The rows are grouped in 4 different ways at once. Each group adds its own fixed numbers to the row, and there is some noise. The rows also spread widely along 15 directions, which tell nothing about the answers.
Known rows, each followed by its group in each grouping:
[-44  -5 -13  16 -26  12 -37 -19  -3  24 -14  -2 -28  11   0  50   2   6
 -11  47 -11 -11  10  14  -9 -20  24 -31  19 -17 -40  13   2  23   6   8
  19  11  -2  -8  13   5]  k314 (1) k998 k165
[-21  -1  -6 -11 -11  -7   2   1 -10  -6  24  -7  -9   2  16  25  -7   0
   8  21   3  16 -22 -21  -5  14  10 -17  -3  -1 -43 -14   5 -10  13  12
   6  -9  -2  11  27  -3]  k158 (2) k171 k763
[-13  25  17  18  17 -18  -8  25 -40   7  33  36   7  35   8  26  -5  23
  19   1  31  14  -8 -34  22  -1  -5  14 -17  35  18 -10  17  10   4  21
 -17 -23  25 -13  14 -24]  k694 (0) k998 k617
[-25  -7  15 -21 -28 -14   8  -3 -26  -5  19 -12   0 -11   1  11  -9   4
   1  17   8  11 -24  -1 -14  36   1   5  -5  -6 -14  10  -2  10  -3  26
 -18 -32   1  14   4  -6]  k301 (3) k666 k957
[ 16 -49  34   1  20 -17  39  -5  -1  -3  32  -8  56 -41  10 -38  18 -20
   9  38  -1  13 -17  10 -32 -22 -14  32   9 -51  27  14  23 -34  -9 -13
  11 -22 -19  13  -3  -5]  k158 (0) k666 k763
[ -7  32 -32  -9  21  61   3  12  56  -4 -31  18  -7  -6  18   8 -13  -8
 -22 -48   8 -25  -3  23  20  24  12 -22 -14  36  10 -17  15  -3   2  10
  16  31  12  12 -21 -33]  k301 (2) k171 k437
[  9 -11  -5  -4  37  20  45   6  20  -6   7  21  48 -40  37 -26 -12 -31
  -7   1  24  -9 -23  21  -5  -1 -25   4  22 -14   0  -2   4 -21  -7   2
  47  14   3  34  -4 -16]  k694 (4) k666 k957
[ 25 -44   3 -12   9  -1  25 -10  22 -11  38 -18  23 -13  10 -38  19 -25
  11 -38 -25  -2  11  -5 -15  18   2  15 -32   6  12  -7 -15 -35  -6  -2
  -9 -12  -5  16 -18  -2]  k73 (4) k171 k336
[  1  -9   9  -6  11 -35   8  -1 -29 -10  26  -1  -1   9   5 -16   2  12
  14 -15  15  -2  -4 -26  -1  30   0  19 -30  12 -22  -1 -17  -4 -11  19
 -10  -5  21   0  -6 -15]  k314 (5) k998 k336
[-12  18 -32  -4 -42   6 -46 -32   5  34 -36  -8 -31   3 -22  26   3  13
 -10   8 -22 -22  21  19   1  11  35 -15 -10   2 -20   7  -7  24  -6  16
   0  24   2 -21 -17  11]  k73 (1) k998 k165
[-32  -6  -9  31  32  20   8   7  41  19 -39   7   4 -10  32 -30  -7  10
 -28  22  15  14  -7  25   4 -20  19 -15  24  -7 -24   3 -34   3  -6  -8
  30  38 -11   8  16   8]  k314 (3) k666 k437
[ 17 -10   1  28  -5 -36  10  12 -12 -34  25   2 -11  24  12 -28 -31 -16
   8 -10   0  -3   3  11   5   0   0  -5   8 -20  24   8  -1   1   6 -12
  41  15   5   2  12  15]  k158 (5) k171 k617
[ 22 -31  51 -41  27 -17   3  55 -35 -29  26 -19 -56  18  -4  -4  56  11
  15  -1 -13   3  42 -21  31  -5 -27  -4 -55  29 -14 -18  29 -25  -9 -12
 -61  27 -14  -6  44  -3]  k694 (3) k666 k617
[  6  -6  -4  12  11 -21  31 -12  11 -30  -8  -4  34 -13  -4 -21   5 -16
  -2  -2   1  -1 -13   4 -29  -1 -20  11  24 -35  12  16 -22 -31  12 -20
  17  -2 -27 -11   2  16]  k694 (1) k666 k957
[-11  -7   1  27 -20 -34  -3 -24 -19 -23   9 -10  10 -19  15 -16 -22  13
   3 -42  -9 -31  -4   9 -15  17  53  18 -45  13  48  13  12   7  11  33
  22 -22  68 -32 -23 -30]  k314 (5) k171 k763
[-54  19  15 -18  25  25  38  12 -13   5 -19  36  16 -28  25  33   0  20
 -24  25  53   0 -38  -3   6  29 -18   3  18  15 -25   2  27  20   1  48
  -5 -20  22  24  12 -62]  k73 (5) k171 k957
[-41  21 -23  19 -33 -12 -22  -5  -6 -24  -9   2 -20  28   3  -5 -32   3
  -3 -31  17 -22  -5  16 -18  26  59 -16  -2  14  12  20 -40  33  -2  21
  36  27  22 -28   3   6]  k694 (5) k666 k336
[-12  -5  -8  -7  -3  -1  -6 -36   7 -27  22 -14 -22  19 -28  27   7   3
  -2   8  -7 -26 -10  -9 -13  38 -18 -21   5 -38 -47   0  13  -8  12   9
  10   1 -18   7 -17 -30]  k73 (4) k998 k437
[ 19   2  -2 -50  12  35  31  17   7   0  15  21  36 -38   6  11  19 -40
   8   7  22 -13 -19   9 -11  10 -33  11  11  -2  -4 -10  30 -21 -17   5
   1   8 -19  32  -8 -20]  k694 (3) k666 k336
[-19 -15   0 -17  -4  30  27  18  15   9  10  13   4   2  13  12 -17 -26
 -27 -15   5  21   5  13  13  28 -41  -3  23  28  -5  13 -17  19   4  18
 -19 -18  -5  58  -6  12]  k694 (5) k666 k165
[  8 -24   7   6  12  -6  10   3   3  -2  -6  -2 -13  17  -2  -3  30  -2
 -12 -49 -27   2  51  -8  18  -1 -14  10 -23  41   9  10 -40  -4  10  -8
 -43 -13   1  -4  -8  20]  k301 (1) k171 k336
[-19  11 -19  44  -1  -7  -9  -7  15  -3 -11   5 -25  46  -1  16 -22  10
 -20 -26 -17  19  18  -6  26   3  -2 -21  14  18 -11   8 -48  12  32  -8
   1  -4  -3  -2  -1  29]  k301 (3) k998 k763
[-18   9  -8  39   8  12  -7  -3   4   6  24  31  10  41   3   6 -32 -11
  -1   2  26  -5 -13   4   7   2  -3  -6  37 -13   4  12 -15  27  -5   2
  41   4   7  13 -17 -11]  k301 (3) k998 k437
[-30  -7   4   8  14  20  14  16  22 -28   5   4   1   5  14  19  17  -8
  -6 -12  -1  -4   0  -1 -11  -8   8 -15  -2  16  17  -6  20 -22  20   0
   1  -8  -6 -10  21 -17]  k694 (5) k998 k617
[ 11 -15  18  13  -8 -22  -8  10 -10   3  21  -6  13   7   1 -44 -16  -8
  17  28   6  16 -13   8 -12  -9  17   8   3 -34  22   8  -4  -1 -25 -14
  24  20  -6  -7  10  11]  k694 (3) k171 k957
[-41 -13  25  -9 -13 -51  21   6 -29 -18 -48 -21  -5 -53  32 -34   8  37
 -20  37   6  19 -19  20 -25  -5  41   8 -12  -9  -4  15  -2 -13  17  18
  -6  -2   9 -34  50   8]  k694 (5) k998 k437
[ -4 -21  -9  43   6 -28  -8 -36  -6  16   2   1   5  14  -4  -5 -13   9
 -12  15  -2   3  15  -1  10 -11 -10   4  26 -20 -28  20 -39  16   8  -2
  29   6  12   2 -15  14]  k694 (3) k666 k617
[-32 -14  -2   8 -25 -11 -23 -17   4 -14  -5 -26 -15  -5   1 -11   6   2
   3  28  -1 -22 -11  24 -44  -2  53 -14   0 -38 -13  13  -1   3 -14   5
  32  26 -10 -25  16  -3]  k314 (4) k666 k617
[-10 -23  -6  -3 -25  11 -12 -14  -9  38  23   3  31 -27  25  18   2 -21
  13  46   4   4  -5  17 -23 -24  26   0  15 -13  -9   4  -3   3 -14   8
  21 -11  -5  16   5  12]  k301 (0) k666 k336
[-22 -32   8   4 -25 -32 -16 -25 -22   5   6 -26 -21   4 -13  26  15   8
  -3  61 -13  15  13  -7 -16 -11  -9 -17  24 -38 -59  15 -20   1  10  -6
  -3  -4 -25   2  29  27]  k694 (5) k666 k957
[  7  25 -41  -2 -39  20 -28 -16  17   6   9   4  13   2  -4  31  -9 -29
  16 -11  -2 -23  -4  18 -24   5  28  -8   8  -3  13  -5   1  -2  -6  -1
  25   6 -17  -7 -10  12]  k301 (0) k666 k617
[ -9   4   5 -25  11   2  15   7   9  -1 -18   3  17 -14  -9 -20  28   6
   1 -15  12   0  -6  -3 -24  21  18  22 -26   8   7   0  -3 -14 -19  12
 -28  -2 -13 -18  -5 -13]  k158 (0) k998 k957
[-17   1 -29  10   2   8  10  -9  25  35 -27  15  11  -5  17  -2  -7   1
 -26 -29   2  20  17   0  14  11   3   9   6  47 -22   1 -52  16   2  21
 -12 -10   9  22 -12  22]  k158 (5) k666 k617
[  0  16   9  41  27 -53   3   3  -3 -35   6  -9   0  29   6 -43 -10  36
  16 -30  -1  19 -19 -35   4  11  30  13 -41   3  24  -8 -27 -32  16 -12
   4  -1   8 -51  13  -4]  k301 (3) k998 k763
[ -2   6  -3   9  19   7 -10   0  22  24 -20   3   3  -8   9 -35  -8  10
  -3  18  10   6 -12  13   1   1  18  -1  -9 -13 -11  -4  -5  -4 -28   2
  18  34  -2  -1  -6  -8]  k314 (4) k998 k957
[-14   1   5  25   0 -30 -15  -8 -15  -9   7   2   0  34 -19 -12   2  14
   8 -14  15  -3   9 -16 -12   8  14  14  -6   2  10  16 -36  12 -10   4
  -2   3   7 -31  -2   3]  k694 (5) k666 k957
[-31 -19  18 -23  -2 -29  14   5   4 -19   4 -39 -12   1   2 -18  29  18
   2   7  -4  39 -13 -29 -27  33  13   9 -22   3 -35  -4 -37 -29  -1   1
 -50 -23 -39  -7  37  14]  k301 (5) k666 k617
[-12 -26  15   0  18   5   1   7   1 -19  24  -4  -9  24  -7  10  36 -14
  13  12   0 -11  11 -14 -17 -17   2 -10  -2 -18 -18   0   6 -15  -8 -14
   3   9 -20 -13  21 -11]  k158 (1) k171 k957
[-18 -20   3 -25  12   8  30  25  -6 -35   8   6 -13   0  17  -8   9 -38
  -2  36  32 -22 -14  28 -28  -6  -9 -22  45 -48 -45  16  -1  -2 -20 -15
  48  54 -37  20  38   5]  k158 (1) k666 k763
[-33 -18  14  36  34  -5  28   6   7 -52  28   5   1  45  -2  20  31   1
   3 -23   1   0   9 -32  -7  -9 -19 -11  14  -1   5   6 -22 -20  34 -17
  -7 -21 -24 -18  21  -8]  k73 (3) k666 k336

New rows. What belongs after each?
[ -9   3   8  23  22 -11   8  12  15   2 -28  -2  10 -11  16 -46  -7  19
  -8   4   8  16 -13  10  -1  -3  21   8 -10  -4  17   3 -20  -7 -10  -5
   8  20  -2 -15   9   5]  k314 (3) k666 k957
[ 46  19 -27  27  39 -33  -6  -7  29   1   1   5  11  44 -20 -34   7   1
  17 -17   7  20  11 -39  12   0 -30  14   8 -12 -29 -16 -62 -34 -11 -42
   6  41 -43 -10   1  32]  k694 (5) k666 k617
[  3   6 -16  25  35  14  14  -8  30  22 -20  20   3  -2  20  17  -2  19
 -24 -25 -11  13  22 -14  48   1 -27  -4  -9  43 -11 -15 -10  -7  30   9
  -9 -11  21  18 -10 -11]  k73 (5) k171 k165
[ 22  38 -36   7 -43  10 -63  -9   0  56  -8  18 -14  34 -26  25 -12   2
  13 -14 -16  -1  31   4  19   5  26  -1 -16  31  19  -4 -16  30 -18   8
 -17  17  -4 -12 -25  32]  k73 (0) k998 k165
[-39 -14 -12 -17 -14 -19   8 -15 -10 -26   9 -28 -27  -3  18  19  -4  18
 -11 -20 -18   4  -2 -19   1  42  19 -22 -36  25 -57  -8 -22 -12  36  30
  -7 -18  22   1  17  -2]  k694 (3) k998 k165
[  9 -20  -2 -11 -10 -27  -3 -19 -16 -24  27 -11   2  16 -20 -29  25  -7
  18 -42  -3 -35  17  -6 -33  27  23  22 -28  -4   5  11 -24  -6 -21  10
  -6   5   0 -24 -20  -6]  k73 (4) k998 k437
[-54  21  -6  23  12  -3  23 -13   4 -26  -2  17  24  16   0   7 -12   7
  -6   8  41  -2 -47 -10 -31  28   2  -2  39 -29 -12  16 -25   7   2  14
  28 -10 -15 -10   7 -25]  k73 (1) k666 k957
[ 19   0 -16  16  33  11 -14 -19  32  24  50   6   5  50 -13   0  -6  -1
  13 -31  -1  15   1 -47  24  36 -26   8 -21  17 -36 -24 -31  -8 -15   1
  -8  -9   0  28 -38 -22]  k301 (4) k171 k617
[  3  25   5 -22 -20   3  11  15 -13   7   9  25  18  12 -26  37  14 -18
   6  30  19  23 -18  -9 -15   8 -50  14  46 -16   6   3  15  -2  -1  -5
 -41 -27 -57  19  12  15]  k73 (5) k998 k437
[ 61  45 -23 -31   1   5  -3 -12 -10  12 -26  38  37 -46 -15   6  18 -11
  16 -46  18 -62  10  12   8   8   9  44 -41  29  52 -12  53  -5 -22  26
   5  16  45 -30 -55 -46]  k158 (5) k171 k336
[-23  20   6 -16 -23 -25 -11 -24 -18 -12   3 -16  -3  14 -49  30  21  19
  10  25   9   4 -27 -29 -36  33   0  15   2 -32 -22  11   7  -4  -1  11
 -32 -22 -29 -27  -3 -14]  k158 (2) k666 k763
[ 56  25   3 -36  39   9  15  18   2   1  28  26  21   9 -27 -14  16 -18
  25 -25  24 -11 -11 -26  16  30 -46  35 -22   5   5 -22  27 -20 -36  -2
 -19  21 -13  16 -35 -33]  k158 (3) k666 k763
[ -2 -10   6 -18  -9   9  21 -18  27  -5 -23 -11  23 -37 -17 -17   9 -12
 -25   8  -9  -1 -14  28 -29  16 -15  15  14 -30  14  16  15 -14   3   2
  -9 -11 -22   7 -18  -9]  k694 (4) k171 k437
[-28   2  18  -1  15   7  10   9  19   0 -37 -11 -20  -7  -2   8  24  36
 -26  18  -9  25   1  -4  11   5  -8 -10  -6   9  -9  -5  11 -14  19   2
 -45  -6 -23  -7  22 -10]  k73 (2) k171 k437
[-28  18  12  37   5 -38  -1   0 -18 -60 -27  -3 -19  16 -11 -25 -18  28
  -8   1  20 -29 -17  19 -15   7  28  -9   4 -40  31  29   5  10  11  -2
  46  35  12 -56  12 -19]  k694 (3) k666 k957
[ -6 -11  10 -15 -25   4 -12  14  12   8   3 -16 -18  -4   1 -11  -1  -7
   4  30 -12  19  -6  15  -8   1  24 -13  -9 -12   6  -3  18  -2 -11  -3
  -5  11 -20   6  15   9]  k158 (5) k171 k336
[-25  -2 -21  20  -9   0  -9 -32  15 -18   5 -12   7  -1   0  16 -17  -4
   0  28   4 -16 -26   3 -27   4  19 -26  23 -46 -30   5   2 -10  12  -2
  57  16  -3 -10   4 -15]  k694 (2) k171 k957
[-22  20   1   3 -12  10 -14   8 -24  20  -4  30 -18   6  16  36 -20  10
 -13  11  21 -10   0  14  23   5  -1 -10   6  22  -8   4  17  38   4  30
   4  -3  31  10   3 -20]  k301 (4) k171 k437
[ 13  21 -22   1 -22 -56 -24 -17 -29  -5  -7  -8   0  -7   4   6  15  18
  31  20  -3  -4  -4 -18 -22 -15  46   5 -26 -13 -22 -18  -3 -31   7  -4
  13  12  -9 -53  34  21]  k158 (0) k998 k617
[-16  10  11  -7  11  20 -10   0  24  10 -26 -10 -22 -18  -4  38  30  25
 -13  33 -21  14  -5  -6   7 -11  -5 -18 -16   2 -22 -19  43 -25  21  -1
 -34  -5 -20  -8  21 -21]  k314 (4) k171 k763
[-25  30 -25  21 -29   9 -14 -25  21  28 -56  10 -15   3 -16  35 -15  15
 -40  25 -16  16   4  24  10   3 -15 -20  44 -12 -11  19 -12  23  31   6
  -7  -5 -27   3  -5  28]  k73 (4) k998 k165
[-57 -32  24  44   0 -33  27  20 -21 -46   6  -6 -39  47  25   1 -19  12
 -29  -6  -1  27  15   2  10   2  -8 -24  31   2 -11  32 -48  23  41  -4
   3 -22  -1   4  45  28]  k301 (3) k171 k617
[ -2 -11 -17 -28  -2  13   6   3   5  21  18   4  33 -26  34  -6  35 -15
  23 -24   4  -2   3 -19 -20  -3  44  14 -35  44 -16 -30 -22 -26 -17  15
 -15  -7   3  -5  18   0]  k73 (3) k171 k437
[  9  -1  -2   0 -18  31 -32  20  -1  33  16  25  -2  19  -9  24   5 -28
   9   3   6 -15  30  20   8 -25   1   0  11  21  31   5  15  28 -28   2
  -1  21   1  10  -8   8]  k694 (5) k666 k617
[  9  14 -11  -1 -44 -17 -37 -22 -30  28   1   9  -4  16 -32  23   1  -3
  11  -2  -4 -14  20   4 -12   7   9  17   1   4   1  18 -16  30 -14  16
 -21  -8   2 -14 -26  20]  k314 (4) k998 k336
[-20 -15   0  38  37   8   8  -3  37  10  -5   3  25   1  21 -44  -6  10
  -7 -12   2  16  -7  -3   0  -9  32   1 -13   7  14  -3 -29 -16  -6  -3
  23  10  12 -13  -7 -10]  k694 (3) k998 k957
[-11  -9 -20  39  24   3  -8 -27  29   6   9  -1  16  12  16  -2   3   3
   3 -17  -3  -8   3 -14  -1  -8  22  -4 -10   5 -12  -6 -31 -15   3  -3
  30   2  10 -12 -10 -12]  k301 (1) k666 k617
[  5  28  -3  -3  -9  15   3  16   4  17 -18  19  25 -17   0   7  -2  -6
  -3 -11  11   3  -8  11  -6   2   1  22  -1  21  48   1  22   3  -9  11
 -22 -13   1  -6  -9  -4]  k314 (2) k171 k617
[ 25  10   6  34   4 -17  -4  10 -20  16  17  31  14  36 -15   9   6  -6
  13 -17  -2   9  26 -13  20 -25 -30  23  15  16  46  10 -16  11   0 -13
 -22 -12  -9  -7  -7  27]  k73 (1) k666 k763
[-15   4  14 -12 -10  -3 -21 -14 -41  18  22  12  -5  15 -32  41  12   8
   6  24  26 -23  -2 -12  -7  20 -16  18   5  -9 -25  19  16  35 -25  30
 -18  -6  14   3 -24 -33]  k314 (2) k666 k763
[ -2 -18  17 -14   3   1  13  24  -2 -30   0  -5 -21   2   6  -1  28  -8
  -1 -12 -10 -14  24   9  -3  -2   0  -6 -14   7  19   5  18 -11   4  -4
 -14  12 -11  -9  25  -2]  k73 (5) k171 k165
[ -4  -9   5  -3  44  24  27  30  19  -9  -5  29  20   8  16 -25  16 -22
  -7 -20  31 -10  11   4  -3  -6 -11  12  13  12   7   6 -15  -5 -22  -7
  16  34  -3   6   8 -14]  k694 (5) k171 k165
[ 13 -26  14  36  21 -43  27 -12   4  -7  -2 -17 -13  13   0 -32 -18  24
 -21   9 -24  42   9 -13  35  13 -49  -3  12 -22 -23   8 -38 -10  28 -17
 -11 -12 -14  23   2  26]  k73 (3) k171 k957
[ 20  -1   9  -1 -13 -21  13  22 -36  21 -14  11 -21 -27  31  10 -39   8
 -23  18 -14  22  17  30  59  -4 -46 -13   1  25   5   5  15  20  24  14
  -8  -3  27  40  12  31]  k694 (1) k666 k957
[-20 -43  40  13  38 -26  30  24 -20 -79  39 -19 -39  36   6 -20  15   4
   2   6   8 -17   4  -6  -4   7 -16 -25   3 -41 -14  16   7 -18   9 -18
  23  31 -16  -3  36 -19]  k73 (2) k666 k763
[-14   4   9  18  -8  15 -26  -3  -2  24  -7  13  -4  27 -33  42  22  -3
  -4  36   3  -1  14   0 -11 -28 -13   3  37 -21   3  21  12  19  -9 -10
 -17   2 -24 -12  -2   1]  k314 (2) k171 k763
[ 23  54  -8  14  12 -14   5   0 -34  44 -26  54  22 -21  17  47 -22  20
  -8  24  23  12 -13  -6  51 -16 -47  18  19  21   3  -6  25  14  20  16
  -2 -19  29  10  -6 -10]  k301 (1) k171 k763
[ -3 -13 -12  40 -20 -18   9 -27   2   7 -16   3  18 -11   5  12 -16  -7
 -22 -14 -27   8  22  19   6 -19 -12   1  22   8  31  24 -28   5  40  -1
   5 -29  12  -1 -15  36]  k694 (1) k666 k336
[ -9  -9  -2  45   3 -22 -19  -3   2 -10  -4 -12 -43  42  -6 -17 -29  18
 -14  -6 -15   1  19   9  21   5   4 -22   2 -13  -8  18 -25  17   8  -9
  19  31   7  -3  -6  17]  k314 (2) k998 k763
[ 10 -12  20   5 -15 -33   5 -27 -24  11 -25  -7   5 -23 -29   0  19  19
 -14  33 -13   0  15  15   1  -4 -24  22  14 -32  12  28   6   8   7   2
 -23 -11 -11 -12 -19   8]  k73 (3) k666 k336
[-26  20   5 -11  26   0   3  11  -6  -3  -4  12  -7  -2  15  14  13  24
   2   6  24   3 -19 -23   6  11   8  -5 -21  23 -32 -17   5 -11   3  19
  -6  11   9 -11  25 -29]  k694 (4) k666 k763
[-22   1  19 -15  22 -25  -1  24 -23 -19   8 -11 -34   8  23  10  23  34
  16  58  11  18 -17 -25   4   0  11 -29 -20 -20 -59 -22  17 -31   7  -5
   0  27 -27 -13  68 -10]  k73 (0) k998 k165
[-24  29  21  -2  14 -27   2  16 -10 -11  -5  -4   1  13  -4 -23  -1  38
  14  41  33  32 -50 -31 -14  28  15   9  -6 -29  -9  -6   4 -15 -14   2
  -8  10 -26 -26  35 -20]  k73 (2) k171 k165
[ 22   9 -12  -5  25  39 -30  -5  23  45  21  26  11  18 -11  11  10 -13
  17  11  20 -19   4  -9  15   0  -4   8  -6   3 -16 -17  16   5 -48   4
  13  30   1  16 -37 -38]  k301 (5) k998 k617
[ 30 -48 -10 -24 -29  -4   0 -13   1 -14  33 -30  -5  -9  -7  -3  26 -42
  14 -27 -45 -22  39  12 -21   2   3  -3 -21  -2  -6   2 -12 -25   0 -11
 -11  -1 -15  11 -13  33]  k314 (3) k998 k336
[ 19  22   1  -6   4  -8 -16  19 -12 -22  17   8 -19  38 -20  21  27  -1
  27 -22  -5 -14  16 -23   6   2  -9  -1 -25  11  22 -12  13 -17   0 -14
 -24  14 -23 -29  16   3]  k73 (1) k666 k165
[-27  -2 -22  10  -3  46 -33 -20   2  32  20  32   4  28 -11  48   4 -25
   2  23  28 -43   9  13 -17 -11  13 -12  36 -16 -39  14   2  39 -31  16
  41  28   7  14 -26 -28]  k314 (0) k998 k763
[ 17 -15  -9  -1   3  30 -19  -7  16  34  -5   9 -14  17 -16  -7   1  -9
 -15 -27  -9 -22  44  19  26  14  -7   3  -8  19   4  14  -9  31 -29  11
  -5  30  15  20 -46  -6]  k73 (2) k171 k165
[  4 -21  -1  24   9 -61  14  -8 -25   1  27   0  12  17  25 -25  -9   8
  15   8   5  31   2 -34   1  -4   1  14  -2  -4 -31   0 -50 -15  10  -4
  15 -12   5  -1  24  33]  k158 (5) k998 k165
[ 21  26  -3   9 -29 -25  -9   5 -16  13 -26  17  -5  18 -33   1  -8 -10
  -4  19  -2  13   8  16   0 -11 -22  15  39 -27  23  25  -8  19  -6 -20
 -10  10 -33 -10   0  43]  k158 (1) k171 k763
